The rows are grouped in 3 ways, from coarse to fine. Each group lies inside one group of the grouping before and may be the whole of it. The rows also spread widely along 10 directions, which tell nothing about the answers.
In the rows, zero is written as 128.
Some rows, each with its group in each grouping after it:
[149 140 159 139 142 137 165 128 151 128 136  86 152 110 161 154  96 130
 121 147  85 171  94 137 174 159  99 151 144 118 103 144 106 106]  k_865 mipov zeri
[159 156 130  72 197 129 105 122 157  88  75 119 166 125 100 101 132 138
 112 127 104 123 100 125 156 125 122 129 146 190 151 109 139 147]  k_641 vivi fim
[109 173 151  53 118 153  67 154 136 127 104 161 104 144 101 108 133 134
 127 135 142 120 138 163 132  84 165 184 110 157 100  97  66 148]  k_641 vivi Fene
[129 173 141 112 143 160  90 171 103 126  82 148  96  86 118 117 124  83
  93 113  98 116 128 164 153 126 171 162  99 129 114 119 108 151]  k_865 Baf nobap
[ 68 122 162 125  47 126 137 148 191 168 125 108  74 176 160 163  99 150
 123 140 117 162 126 178 143 147 170 228 183  65  41 104  48  76]  k_865 mipov dovov
[125 153 137 104 119 146 146 117 167 118 115 121 123 130 165 117 116 144
 116 120 122 143 162 138 126 141 174 163 141 113 104  97  87 108]  k_641 vivi lag
[103 130 109 112 109 141 131 121 128 151 134 133  75 156  78 137 102 161
 123 106 180 116 160 207 114 138 118 118 101 118 167  92 115 124]  k_641 Dun ras
[ 91 109 141 108 123 152 187  81 115 122 190 125 137  93 139 117  75 156
 141  99 171 140 144 190  96 178  99  81 117 103 167 113 120 119]  k_641 vivi Fene
[113 158 147  79 136 149  83 158 159 113  82 135 112 126 132 128 126 122
 104 118  72 130  90 122 163 140 156 198 152 145  86 111  90 140]  k_865 mipov zeri
[167 143 121 112 178 144 140 132 133 132 170 108 129  88 108 135  84 152
 115 112  96 125  85 145 172 155  54 101 100 142 157 152 153 128]  k_641 Dun ras
[ 96 118 103 110 115 145 167 100 160 112 120  88  85 122 122 135 132 172
 115  99  81 150 135 130 120 199 135  98 154 117 173  96 150 102]  k_641 vivi Fene
[161 178  92 117 135 157  96 164 143 146 117 127  51 133  87 153 116 151
  96 111 105 112 142 149 166 126 121 153  72 138 139 116 116 136]  k_641 Dun ras
[163 159  81 102 154 117 114 165 175 127 120 113  63 119  96 113 146 174
  82  81  63 105 138  85 173 133 128 126 113 145 183 104 167  66]  k_865 Baf nobap
[110 133 135 114 153 132 104 162  87 149 105 151 107  90  65 107 107  96
 100 113 136  95 114 210 144 126 117 110  99 125 169 116 154 137]  k_865 mipov zeri
[108 172 165  45 141 170  71 163  96 130 148 185 119  85 115  77 121 104
 130 110 128 103 121 162 127  94 147 156  94 146 108 121  87 150]  k_641 Dun ras
[142 181 149  98 105 156 140 142 142 129 132 111 101 116 151 117 162 138
 126 148  83 164 170 110 139 107 172 145 115 130 118 110  87  83]  k_641 vivi Fene
[163 137 104 128 169 115 146 139 133 136 133 140 115 119  90 108 102 142
  96 101 165  94 161 163 147 118 104 100  89 133 194 100 159  94]  k_865 mipov dovov
[129 159 148  94 156 153 135 138 141 101  84 107 141  79 149  92 157 100
 108 137  37 148 112 111 147 145 174 132 161 139 123 118 138 113]  k_641 vivi Fene
[120 128 172 129 139 140 155 151  81 155 163 127 138  63 119 113 101  93
 123 137 117 140 109 192 148 132  99  95 108 105 145 147 140 106]  k_865 mipov dovov
[133 144 150  89 165 103 103 147 147 132  67 128 153 137  84  84 133 112
 111 153 134 111 121 189 147  88 155 142 157 147 132 102 135 112]  k_641 vivi fim
[ 78 128 144 126  87 135 158 137 126 149 122 127  89 120 135 110 137 121
 114 115 127 139 174 174 109 142 181 132 143  80 141  87 113  70]  k_865 mipov zeri
[117 146 129 103 145 143 110 155  99 130  77 139  92 108  75 103 159 104
 103 119 103 120 137 153 138 123 150 105 114 148 182  98 154 124]  k_865 mipov dovov
[ 67 123 162  40 104 131 101 136 138 147 181 154 112 119 103  86 109 162
 145 111 144 116 111 178 118 115 124 140 140 125 123 109 102 100]  k_641 vivi Fene

New rows, each followed by its group in each grouping:
[138 144 157 124 141 139 136 163 113 168 172 114 121  74 116 121  90 111
 119 142  89 129  88 190 170 127  89 122 111 101 116 162 136 103]  k_641 Dun ras
[ 98 137 162 122 122 142 131 158 135 153 128 118 114  71 149 116  90  95
 106 131  79 127  99 195 150 153 157 159 151  77  77 139 117 111]  k_641 vivi fim
[143 182 133  44 139 170  97 129 146 106 180 164 112 111 144 109 104 177
 131  88 131 121 146  96 137 117 124 157  80 166 123 111  72 141]  k_641 vivi lag
[130 155 132  95 174 181 112 131  78  92  96 144 122  73 101 125 125  96
 109 101  98 130 103 133 143 164 114 102  89 171 173 122 139 190]  k_865 mipov dovov
[110 157 137  70  98 155  94 123 153 124 107 112  86 181  88 167 130 180
 145 144 128 165 118 147 140 127 119 167 124 168 117 104  63 155]  k_641 vivi Fene
[145 151 165 127 122 140 153 150 135 141 134  92 122 112 138 146 133 125
 124 158  72 176 109 127 171 128 114 139 132 126 117 141 110  89]  k_865 mipov dovov
[ 68 118 162  61 120 136  97 135 124 127 103 146 119 137  89 107 134 129
 133 120 127 134  95 168 124 132 134 141 159 148 133 101 109 133]  k_865 mipov dovov
[148 170 156  84 151 133 116 165 150 131  99 112 134 110 127  82 176 110
 115 156  48 143 119 111 162  91 165 146 155 145 121 120 130  78]  k_641 Dun ras
[ 98 127 140  45 148 131 102 147 102 129 153 162 110  98  64  70 149 144
 127  92 121 106 116 134 128 113 104  82 115 165 202 105 161 100]  k_865 mipov dovov
[111 140  89 104 112 146 160 111 184 115 130 118  73 137 149 114 132 176
 105  76 104 126 175 111 114 175 167 134 143 107 156  77 127  78]  k_641 Dun ras
[164 174 120  96 174 164 129 126 126  95 106 133 131 104 125 106 138 124
 110 114 105 128 145 117 137 133 137 117 103 163 160 108 128 139]  k_641 Dun ras
[113 140 156 113 131 140 150 139  88 144 102 105 120  86  93  95 161  97
 123 152  88 154 141 175 128 121 150  76 131 123 173 119 160  99]  k_641 vivi lag
[112 116 128 113 111 113 158 126 193 145 128  68 103 154 121 141 130 175
 124 136  65 162  99 137 155 162 114 137 190 110 126 119 138  63]  k_641 Dun ras
[106 133 112 113 108 122 127 159 139 161 107 112  62 116  78 106 147 136
 102 123  88 117 147 177 139 129 157 109 131 105 166 100 161  72]  k_641 vivi Fene
[138 143 118  92 159 143 139 125 165  93 131 100 118  98 143 128 129 159
 108  89  46 147  94  75 160 181 113 128 149 153 149 125 141 108]  k_865 Baf nobap
[123 150 190 122 144 147 135 149  64 139  99 148 163  92 112 100 121  57
 126 163 162 140 141 215 129  91 147 119 106 126 133 120 107 138]  k_865 mipov dovov
[133 172 152 107 121 171 142 117 109 117 131 133 127 114 142 128 119 125
 135 139 151 154 169 164 119 121 148 137  90 133 125 109  72 143]  k_641 vivi Fene
[201 178 125 100 194 143 130 121 145 100 145 148 169 110 137 110  79 147
 114 120 176 105 152 145 153 102 104 138  71 162 140 116 101 145]  k_641 vivi Fene
[140 152 144 133 137 147 167  91 135 106  84 112 153 146 142 134 114 127
 126 145 177 156 180 182 112 135 159 132 127 132 135  91  86 139]  k_641 vivi fim
[128 135 102 124 141 165 206  62 181  69 125  98 137 109 203 127 104 163
 112  84 111 154 171 102 104 217 161 120 153 112 146  86 116 113]  k_641 vivi Fene
[ 82 107 143  93 115 104 116 153 143 171 120 107  96 121  69 104 124 141
 117 134  88 121  89 199 150 130 121 115 169 108 144 122 164  82]  k_641 vivi lag
[113 143 127  80 125 165 129 102 139 117 168 132 107 141 120 146  93 180
 142  96 153 143 124 149 122 159  92 136 107 147 139 113  85 150]  k_641 Dun ras
[113 141 129  90 123 133 110 140 170 126 128 120  95 133 130 136 107 161
 111  97  98 132 105 130 154 153 129 174 146 130 112 115 102 111]  k_865 Baf nobap
[152 162 130  71 173 129  81 173 138 130  99 121 115  97  70  95 148 127
 104 136  58 110  88 133 178 101 120 124 121 168 152 129 161 119]  k_641 vivi Fene
[117 131 125 107 108 124 117 169 133 175 173 129  59 123  78 141 104 161
 114 110 117 117 117 165 164 125  87 130  96 114 151 127 133  86]  k_865 mipov dovov
[117 140 152 112 111 118 114 177 170 179 148 108  98 124 125 127  98 132
 113 147  77 128  88 181 177 117 126 185 157  85  67 143 109  75]  k_641 Dun ras
[150 160 102  82 141 148 133 135 154 119 151 102  82 104 105 121 149 178
 116 106  58 137 130  83 156 145 109  98 105 157 183 116 150  92]  k_641 vivi Fene
[163 163  87 102 181 126 116 159 162 125 115 154 105  98 118  66 120 130
  76  82 114  65 163 137 147 114 162 132 109 123 161  91 163  83]  k_641 Dun ras
[163 156 122 125 140 118 136 159 194 143 130  93 109 115 144 128 105 150
  97 139  63 128 115 132 186 132 133 167 143 105  99 133 129  71]  k_641 vivi Fene
[104 147 148 114  81 134 118 156 141 163 132 111  69 157 103 160 127 152
 127 140 114 156 130 162 154 120 126 166 122 115 114 115  82  96]  k_865 mipov zeri
[150 145 102  37 169 113  60 165 160 155 211 170  93 132  47  98  75 207
 120  78 156  59  89 152 173  88  39 134  77 171 166 125 139 113]  k_641 Dun ras
[130 163 141  68 132 151  96 141 141 111 109 143 105 148 107 127 145 150
 126 121 120 141 131 110 145 110 134 160 114 175 135  99  88 133]  k_865 mipov dovov
[126 150 207  80 136 127 113 199  95 174 202 127 141  38 120  79 138  95
 130 157  35 142  64 132 188  85  96 120 126 119 113 178 138  57]  k_865 mipov zeri
[ 88 125 153 148  72 130 142 167 124 187 130 111  64 131 107 151 112 116
 116 146 118 148 137 210 147 130 144 153 131  68 108 120 105  80]  k_865 mipov dovov
[124 155 176 100 115 134 142 157 111 146 142 114 124 102 125 102 166 116
 131 156  83 164 138 130 146  95 140 119 130 129 143 125 116  64]  k_865 mipov zeri
[122 156 148  70 150 144 101 153 145 118  99 127 125  91 128  91 144 116
 108 126  52 130 101 122 155 128 159 151 150 143 114 122 131 120]  k_641 vivi lag
[146 140 119 161  88 107 189 148 166 180 147  64  72 140 114 142 141 165
 115 160  93 160 176 163 156 116 136 111 131  79 153 116 140  17]  k_641 vivi Fene
[132 153 120  94 124 122 128 131 175 115 108 117 101 159 127 119 148 169
 113 110 117 141 158 108 140 123 157 155 145 146 147  86 106  79]  k_865 Baf nobap
[119 160 107  98 119 148  64 187  92 162  93 149  26 133  21 143 144 131
 102 113 116 105 130 175 161 104 117 124  62 155 180 106 136 146]  k_865 mipov dovov
[123 164 177  80 132 171 151 102 105 103 166 160 170  96 173  90 107 122
 148 128 180 146 175 159  96 112 156 132 101 133 116 105  59 135]  k_641 vivi Fene
[ 91 141 120 107 112 154 110 151 116 141  76 110  61 106  75 131 148 119
 105 126  70 133 119 174 138 155 155 117 126 126 154 108 145 134]  k_641 vivi Fene
[101 130 111 109 142 156 168 102 135 106 136 142 120  94 154  87 109 131
 107  76 139 111 168 159  94 177 164 106 133 101 161  85 137 109]  k_641 Dun ras
[155 157 132 114 153 122 152 151 165 116  97 100 126 103 149  95 167 124
  94 129  42 144 139  83 163 131 165 132 158 129 148 107 150  51]  k_865 mipov zeri
[106 152 166  49 121 118  86 159 145 155 169 175 126 123 111  66 108 145
 131 119 169  93 145 181 130  67 150 166 121 126 106 103  87  87]  k_641 vivi fim
[131 136 110  74 159 147 182  82 174  78 171 110 138  90 167  89 133 187
 120  72  83 140 150  63 116 187 126  82 146 147 188  98 150  77]  k_641 vivi fim
[159 155 114  99 172 105  89 200 114 160 106 154  87  96  47  71 149 108
  81 116 106  72 138 158 173  69 129 104  89 142 191 110 188  75]  k_865 mipov dovov
[159 173 115  98 122 158 150 146 130 151 246 151  76  84 145 104 102 177
 122  80 134 109 186 116 138 116 105 111  49 108 162 123 111  64]  k_641 Dun ras
[105 124 118 109 139 157 161 118 116 129 171 129 105  74 126 108  99 138
 117  83 110 118 130 162 118 181 112  84 115 104 173 118 153 112]  k_641 Dun ras
[102 116 128  85 118 101 145 120 190 136 126 102 117 157 109 102 131 177
 124 127 114 134 130 152 132 133 139 133 181 122 145  92 135  60]  k_641 vivi Fene
[154 200 157 116 114 171 135 169 114 125 111 137  97  95 168 109 174  91
 109 142  81 157 192  98 143  94 204 159  93 124 112 108  79  87]  k_865 mipov dovov
[ 59 120 175  84 121 161 105 139  80 132 111 124 115  93  86 135 124 102
 135 128  86 156  59 183 135 165 107 118 142 140 134 133 123 166]  k_865 mipov zeri
[128 154 174  54 113 134 129 140 158 146 235 131 131 106 152 104 102 181
 153 132 113 146 115 121 151  98  97 150 118 130 100 141  79  68]  k_641 vivi Fene
[112 114 160 112 156 115 136 139 134 134 110 134 159 111 119 101  95 103
 110 130 137 117  99 193 145 133 127 140 158 113 120 119 134 112]  k_865 mipov dovov
[146 157 110 110 128 172 153 110 137 115 165  99  87 106 127 166 106 178
 127 107  94 158 128 114 147 176  88 110  85 145 159 127 113 137]  k_641 vivi Fene
[ 92 124 165 102 118 119 145 142 115 158 144 127 125  94 108  83 125 117
 127 137 127 126 140 202 121 114 147 103 145  98 143 116 139  71]  k_641 vivi fim
[ 65 102 125  34 128 130 124 101 206  95 145 105 117 126 135 104 123 199
 130  83  49 139  64  88 130 199 119 138 211 144 129 103 139  99]  k_641 vivi Fene
[102 140 117  80 127 167 114 120 149 109 126 124  90 113 121 137 105 158
 119  96  95 131 107 136 135 181 127 142 126 139 132 111 111 152]  k_641 vivi Fene
[ 65 147 166  45  70 161  80 148 114 164 187 144  60 127  86 139 116 170
 156 118 123 145 107 169 129 121 108 148 104 136 113 125  70 131]  k_641 vivi fim
[137 149  76  77 157 152 163  96 167  82 160 144  99 100 146  80 127 190
 103  49 127 101 194  83 104 168 150  88 103 140 208  69 149  87]  k_641 vivi Fene
[148 143 133 146 139 124 152 157 141 156 116  86 109  89 115 128 115 116
  99 152  69 135 115 177 171 135 128 121 131  98 132 138 156  85]  k_641 vivi Fene
[ 96 142 136  46  97 166 117 122 170 124 203 109  76 129 131 147 123 209
 153  95  61 164  83  81 144 171  83 144 137 150 120 132  90 107]  k_641 Dun ras
[132 155 102  63 128 118  78 153 200 126 119 162  80 183 106 114 117 188
 102  86 152  93 150 114 151 100 147 198 121 153 124  74  88  99]  k_865 mipov dovov
[151 165 143  81 151 143 119 136 141 113 142 165 138 129 138  99 112 141
 119 110 166 116 161 127 138  96 140 157  99 153 133  96  84 115]  k_865 mipov dovov
[ 80 120 127 118 104 120 137 136 130 146 110 136  86 134 101 107 121 131
 109 100 159 113 163 203 111 136 166 130 138  94 154  83 126  89]  k_865 Baf nobap
[126 142 112 108 134 127 123 144 177 128  83  96  94 131 108 125 135 146
  98 128  67 129 117 140 158 147 151 147 155 127 130 105 140 102]  k_641 vivi Fene
[ 86 150 168  89  70 138 112 163 110 185 146 125  72 143  82 119 153 133
 145 157 121 152 143 195 128  85 141 137 123 113 124 116  93  83]  k_641 Dun ras
[165 167  97 104 165 167 143 111 124  99 121 119 106 117 104 129 137 155
 115 100 114 135 156 111 134 150 110  88  83 170 199 104 139 141]  k_641 Dun ras
[163 165 136 102 167 168 143 114 131 100 142 118 146  83 154 131  98 136
 118 116  97 146 120 118 152 156 108 125  98 150 132 135 113 152]  k_641 vivi lag
[129 129 140  98 141 124 141 125 161 131 137  91 132 122 112 128 116 158
 127 141  89 149  92 147 158 143 101 123 153 135 135 129 135 101]  k_641 vivi Fene
[ 69 104 158  92 115 105 124 149 136 152 135 124 115 112 103  93 119 127
 120 114 109 125  98 189 134 136 135 131 173 101 133 117 142  77]  k_865 Baf nobap
[107 175 171  78  94 174 145 129 112 124 160 139 109  94 164  95 158 126
 143 127 116 161 190 123 102 109 185 127 109 123 125 103  71  90]  k_641 vivi fim
[100 132 172  83 127 165 148  95 106 117 165 121 151 108 126 137  96 143
 157 136 142 168 105 174 118 155  91 110 120 144 132 131  89 159]  k_641 vivi Fene
[143 171 192 113 124 169 160 142  88 139 164  99 144  58 153 122 144 101
 142 170  64 188 125 136 149 118 125 104 108 127 119 158 104 103]  k_641 vivi fim
